The same things were measured in two ways. Each way mixes the same 12 hidden numbers, adds some noise and spreads widely along 7 directions of its own, which tell nothing about the thing.
Some things both ways: the first way, then the second way.
[-23  -9  10  -1  17  13  -3  10   7  -8  -3   4   7 -10 -17  16 -15   4
  -2  17  10 -13  -7  -1   8]
[ -3 -11  -6  -2  27  -1  -2 -18  11  21   0  -6   7  -8  -3  -6 -12   7
  17  -3]

[ -8  -1 -17   3  -1  -2   3 -12  -3   6  -1   1   5   9  -6   1 -15   1
  -4   7   2  -4   6   4   4]
[ 19   0  -7 -10  -7  -3 -11  23 -20  16  -1   4  -8  10 -21 -10  -5  13
   4  -9]

[ -4  -3  15   1  14   6   0   3  -8  -8  -1  -4  -1  -2   3  11  -9 -15
  14  10   3 -10  -7   0  -6]
[ -3 -23 -27  -7 -16   3  19  16 -11 -20   5  -4 -11   0 -17 -15  10   2
  -4   4]

[-14   0 -11  -1  10   3  12   7   8  -9 -11  -3   8   9   0  15  -9 -10
   9   7   9  -5   4  -1   4]
[-16 -10  -2  22 -11 -12 -12 -21   8  20  -6 -13 -12  -9 -11 -21   8   1
  -3  -1]

[ -9   4   7  11  -2   4  11   7   7 -16  -8  10  -7   1  -4   0  13   2
  -1  -5   3   1  -6 -13   5]
[ -9  -5   1   9 -24  -9   1   3   1  -5  -6 -16  12 -11   0  -1   1  -9
  -6  -8]

[ -7   0   1  -2   5   1   8   1  -2  -7 -11  -4   6  -3  -5  11  -3   6
   3   6   2  -4 -12   7   9]
[-10  -2   2  17 -23  -7   2 -21  10  -1  -2 -11   9 -20   3  10  -5  -5
 -13  -2]

[  2  -2  12   4  -4  10   0 -12  -9  -6   2  -5  -4   4  -2  -7  -6  22
   2  16  -3 -10   8  11  14]
[ -4  -1  -6  -1 -32  -5  11  19   4 -22   1   7  -6   4   7   7   0  -1
 -12  15]

[ 23   2   9   9 -16  -7 -13  -7  -5  10   1   7   1  11   7  -7  11   5
   0 -19 -13  19  14  -1 -23]
[  1   8   9 -11  -2   8  -2   5 -10   5   1  -6   5   9  -4   4 -15   5
   2   6]

[ -9  -8   7 -12  11   2   5  12  -4   6  10  -1   3   0  -4   2  -1   8
  13   7  -4 -10  10   7 -14]
[  3 -18   5  10   6   2  -4  -3   1   8 -13   5   5   7 -10  -5 -11   6
   5   7]

[-19   0  -8   6  -7   5  11   4   1  -3 -18  -6   8   5 -13  10   4  -4
  -9   9   9   5  -8  10  18]
[  7 -17   5  16 -13  -9  -8  12  15  -1 -11   8  -5  -2  15   3   9  16
 -11  14]

[ 10   8   7   1   0   4  -2  -7   2 -17 -16   7  -6  -1  -3   6  15   4
 -12 -12   4   7  -8  -6   9]
[ -2  -8   0  15   0 -13  -2 -13  22   4 -10   2  -7 -15   5  -1 -13  -1
   1  -1]

[-10  -4  12   1   2  -2   0  12  -2   3 -11   4   7  13 -16   4  12 -18
  -3 -10   6   7  -1 -11  -3]
[ -1 -13   0   3 -24  -4   2   2 -12   5  -5 -14  10  -8  -6  -9  -3  -2
   0   0]

[  8  -6   3  15  -3  -2  -7   3  -9  10 -15   7  11  10   0   6  17  -1
   4 -18   4  14  -4  -8  -3]
[  0   3  -1   8 -21  -4  -8   4  12   2  -6   3  -6  -4   6  -5   1  11
  -9   2]

[  0   2  22 -15   4  -2 -16 -10  -9   8  -2   3  -1   4  -4   8   3   3
  -7  -5  -5  -5  -6   4   4]
[ 19   9  -4   4   8  -2   3  10   0  -7 -10  29   0   8  -2  -2 -14   7
   8   6]

[-17  -5   5   3  -8  -9  -5   9   4  18  -3  10  18   6 -13  -3   1 -23
  11 -20   4   1 -15   1   2]
[ -6  21   7  16 -21  -4  -8   7  12   1  -7  15  25   4  -2   5   7  -2
  -6   2]

[-32   3  -1  11  -2  -1   9  -8   6   5  -3  20   1  -6   5   7  -1   2
   8 -10   6   0 -18  -4  14]
[  1 -15 -15   6   1   8  -1  17  15 -10 -15   2 -24   5 -10 -19   1  18
   1   3]

[-12   4   8   5  -8   9  -6  -8   6   2  -6  -6  -6   7   0   0  -6  11
 -11  11  -9  -4  -2  10   5]
[  7  -4   4  -4   1   2  12   4  -1  -4   1 -11   1  -2   2  -1   8   3
  -2  -1]

[-11   0   6   3   7  -2  27   9  -3 -19 -11   9  -6 -10   2   1  14   9
  14  -2   5   0  -6 -13   7]
[ -2   3   2  15   7   0  -6 -11  22  -2 -13  11   2   8  -6   1  -2   2
  -1  -3]

[-17   9  -2   3  -9  -4  -6   0   4  18  -6  16   3   1  -4  15   5 -20
  -3 -11  -2   5 -31  -7  -1]
[ -6 -10 -30   7   9  10   6 -11   8 -21  -6  -4  -5 -20  10  -3   1  15
   6   2]

[-23 -10 -11 -15   2  -2  12   4   2  11  -8   2  15 -10 -17  -6 -17  -7
   7   3   6   4   3   6  -4]
[ -4  -5 -14 -13  16  15  11  -1   0  -1   6   8 -17   4 -10 -12  -1  14
  11   7]

[ 0 11  2 -3 -5  5 -9  3 16  2  3  3  0  3 11 12 -5 -3 10  8 -7 -9 -6  3
 -2]
[-13 -11  -1   6 -13  -2  -3   0   5   1  -4  -8   1  -8   4 -14   1   4
  -2   9]

[  4 -10  -9   9 -12 -16   0   5   4   2  -2  -1  14   5 -11 -16  10  23
 -14  -9  -4   8  24  10  -7]
[  6 -10  13  12   0   7   2  -3   1  13  -4   9  22  -6  -1  18  -2  13
   1  -1]

[  3 -10   7  -4   6  12  -9   8   3  -3   0  -7   8  -3 -12  -2 -11  -5
   3   6   3  -1  12  10 -13]
[-33 -16 -20   1  -6   6  20  -8  13 -19  11  -2 -27 -15  10  -9   6   4
   6  16]

[ -8   8  -8  -8   0   0  18 -12   4 -14  -9   7  -7  -8   6   0  -3  15
   4   7   3   2   5  -5  13]
[  1   1  10 -18 -28  -9  17   7 -21  -1  20  -8   8  -4  -5  12   1  -9
 -20  -2]

[ -4   2 -14  -4  -2 -12  -7   2  12  13  -2  11  10  10 -13  -3   3 -19
   6 -14   1   6  -7  -7   2]
[-13  10 -10  19   2  -2 -12 -26  12   1  -3  16  11 -11   0   0   7   3
   2  -9]

[ 20  -7   6  -7  -1  17 -20  -3   6   4   5 -13  -1   4 -10 -13  -2  24
   3  12 -13  -1  11  19  -5]
[  5 -19  -4  -1 -13  -6   5   0   1  -2  -9 -10  21 -11 -11 -17  -8 -11
  -5  -3]

[-26  -2 -11  10   5  -4   3  -2  21  -1  -7   9   5   2  -4  -1  -6  20
   4   2   1  -4  -7  -6  19]
[-10  13   6  11   4   3  -2 -26  16  10   3  -1  12 -13   1   1  13   2
  -2 -21]

[  6   0  11   1  22  11   2   6  -2 -28  -2   2  -3 -15   7  23  -7   9
   7  18   9 -14  -2  -7   0]
[ -7 -22 -14  -6   8  -7  10 -14   1   9  12  -5   6 -17  -6   6  -8   4
   1   1]

[  1  18  11   1   1  -5 -19   1  14   2   1  13  -4   9  13  26   7 -20
   6  -8  -6 -11 -28 -14   3]
[-16 -16 -13   0 -19   3   2   5  -3 -11   5  -1  -7 -18  13  -6   0   6
   0   5]

[ 23  -8 -19   7   1  -7  -1   9  -1   2  -9   3  11   4  -8  -7  16   8
   5 -12   1  13   8  -9 -13]
[  4   4   6  -6 -11  -3 -11  -2  -3  19   5   3  15  -9  -3   4  -7   5
  -4 -15]

Other things, the second way, with their names:
k_966: [ -4  11  -5   9  -1   3   7   1   6  -4  -8  -4  -2   6 -13  -6  -1   3
   4  -3]
k_15: [ -4  -8   1 -13  -3  -3   2 -11   6   0   0 -17 -28  -4   2 -16 -13  -2
  -2   3]
k_734: [ -7 -16 -10   6   7   4   8  -6   9  -1   1  -9 -16   1  -6   2   8  16
  -4   2]
k_727: [  5  10 -11  29  10   7  -9   1  17  -4 -28  22   6  13 -21 -31   6  10
  10   2]
k_57: [ -7   0  -4   9 -25  -2 -10  15  18  11 -13   5  -2   5 -16 -24  -2   9
  -3   0]
k_45: [ 13 -13   8  -5  -9  -1  -4  16  -9   1  -4  -5   0  -5   7  -3  -7  12
 -11   3]
k_578: [  4  23   3  -4  11  -6  -4   3   6 -10   2  13   6   7  13   9   3  -1
   0   0]
k_627: [-14 -11  -2  -5  -4   7   2 -36   5  12   4 -27  -5 -18 -12  -2  -8   0
  -4 -17]
k_318: [ 10  16   6  -4   1  -7   7  13 -21  -9  -1   0   3   2  -1   3   0  -6
   3  -3]
k_374: [ -8  17 -13  14  25   0  -7 -26  10   6 -11 -15   7 -12  -8  -9 -10  -4
  20 -19]
k_848: [  7 -13  -5 -19   2  15  -9  33   7 -13  -8  14 -17  14   3 -11 -10  19
   2  16]
k_400: [ -7  -3  13 -19   4  16  -6  15  -6   1   2  -1  -4  13  -3 -10  -5  10
  -1   7]
k_449: [ -4  27   1  17  18   2  -9 -29  11   4 -12  -2  -4   4   1  -3  -5   4
  15 -10]
k_729: [  8  12  11 -23  -4   5   1  20  -7  -2   4   5  -4  16  -4  -3  -6   9
  -8   4]
k_816: [ -5   3  -1 -28 -18   8  -1   7 -29  11  18 -17  18  -7 -21  -2  -3 -10
  -1 -23]
k_98: [  1  16  -2  -3  -1 -10 -10   4   0   1  -1   7  23   3   4  -3   3   0
  -2   3]
k_222: [  1   2  10  -2 -19 -10   2  -4   1   9   0  -5   6   0 -12  -6  -6  -9
 -11  -4]
k_843: [ 13   7   4   8  -7  -5 -14   6  -6  15 -10  -4  -3   7 -11   0  -6   8
   4 -10]
k_332: [  2   8  -3 -10 -16  -4  -8  11 -18   5   1  -6   9   0 -10  -6  -2   1
  -5  -5]
k_188: [  4  -5  -5  -2   5  -1   2  18   3  -7  -5  -3  -9   7  -8 -17  15   5
   1 -10]
k_958: [  0 -34  -3  -7   0  12  17  10   6 -17  -2  -3 -25   1   2   1  -9   5
   0  13]
k_42: [-12  -9 -11  -2   7   2   8 -19   9   0   6 -16  -8  -6 -12  -3   5   0
  -1  -5]
k_780: [ -3   9  -2  -5  -4   4   0  -6  -5 -10   7  -2  28 -10   8  10  13  -2
  -6 -12]
k_893: [  3  -9  -9   0 -17 -10   2  20   0 -14  -3  13  -7   1  -6  -8   9  -1
 -11  12]
k_820: [ 19 -10   7  20  -2 -22  -4   3  19   8 -17   3   2  -2  -2 -11   3   2
 -11  -9]
k_103: [  2  -3  -2 -10  20  15  -1   4   0   3  -9  -6 -13   7  -4 -21  -8  16
  15  -1]
k_12: [  8 -22   7 -11  10   2  -3   8   9  11  -4 -10   2   5  -2  -6  -1  10
  -1  -3]
k_598: [ -8  -9 -14   0 -13  10   6  10 -13 -22   2   3   6 -11   3   1   9   3
   0   0]
k_376: [  3  21 -13  20  -1 -11 -10  -7   2  10 -17 -10  27  -3 -34 -18   7 -10
   4 -26]

Some of these things the first way, each followed by its name:
[  2   4  11 -12  -1   8  -8  -6   0   4   4  -2  -1 -13  10  12 -11   4
  13  18  -6  -5  -7  13  -3]	k_729
[  8  -5   2   3  -6   6  -2   8   2  -3  -8 -12   4   0  -9  -2  -3   4
  -6  12  -8  10  11   9 -19]	k_103
[ 14  -4  -4   5  -2   7   8  20  -2   3  -9   2  -5  -3   4  -8  22   1
  14  -9  -5  10  -1 -12 -28]	k_12
[-23  -5  33  12   0   0 -26 -14  -1  17  11  20   4   6   1   4  -6   0
  -1 -18  -2  -3  -5   1   2]	k_966
[-10  14   4   2  -5  -9   0  -4  -4   5  -7   4  -1  12   5  16  -1 -23
  -3  -5  -3  -8 -21  -5   1]	k_843
[-12   0  26  14   0 -13 -13  -2   2   7  -8   7  10  19   7  10   9  -6
   6 -24  -5   2 -10  -4   7]	k_727
[  7  12 -10 -14 -11  13  -5   2  14   8   8   3  -5  -5   7   3 -10   1
  13  19  -7 -12  -2   5  -4]	k_98
[ -5   2 -20 -13  -7   9   8  -3   9   0  -2 -13   4 -10 -13 -10 -26 -14
   7  21  -2  -2  -3  19  -6]	k_42
[  2   1   5  12   4   7  14   8   2 -33 -10  -7   0  -9   1   7  -5   6
   1  18   9 -12   3   1   9]	k_376
[-29  -4   0 -17   1  15   8  -1   3   6   5   2  -3  -7 -13   0  -8  14
  -9  13   2  -5  13  16  -1]	k_318
[ -4   7   5  -6  -9   5  -1   2  -2   8  -3   1   5  -9   4  11   0 -12
  17   5  -2  -4 -25  13   6]	k_848
[ -5  -2 -10  -4  -7   6  22   3  -4 -14 -23  -7   8  -5 -16  -3   7 -16
  -2  -2  17  16   4  11  13]	k_893
[-17  -1   4  20   2   7  17   7   4 -20 -18   8  -6  -1  -3   2  13  -2
  -4  -5  10  11  -3 -14   3]	k_188
[ -5  -8   7  -4  -4   3  -6  -7  -7  22   4   7  -3   4  -3 -16  12  11
   6 -24 -10   9   5   8 -16]	k_958
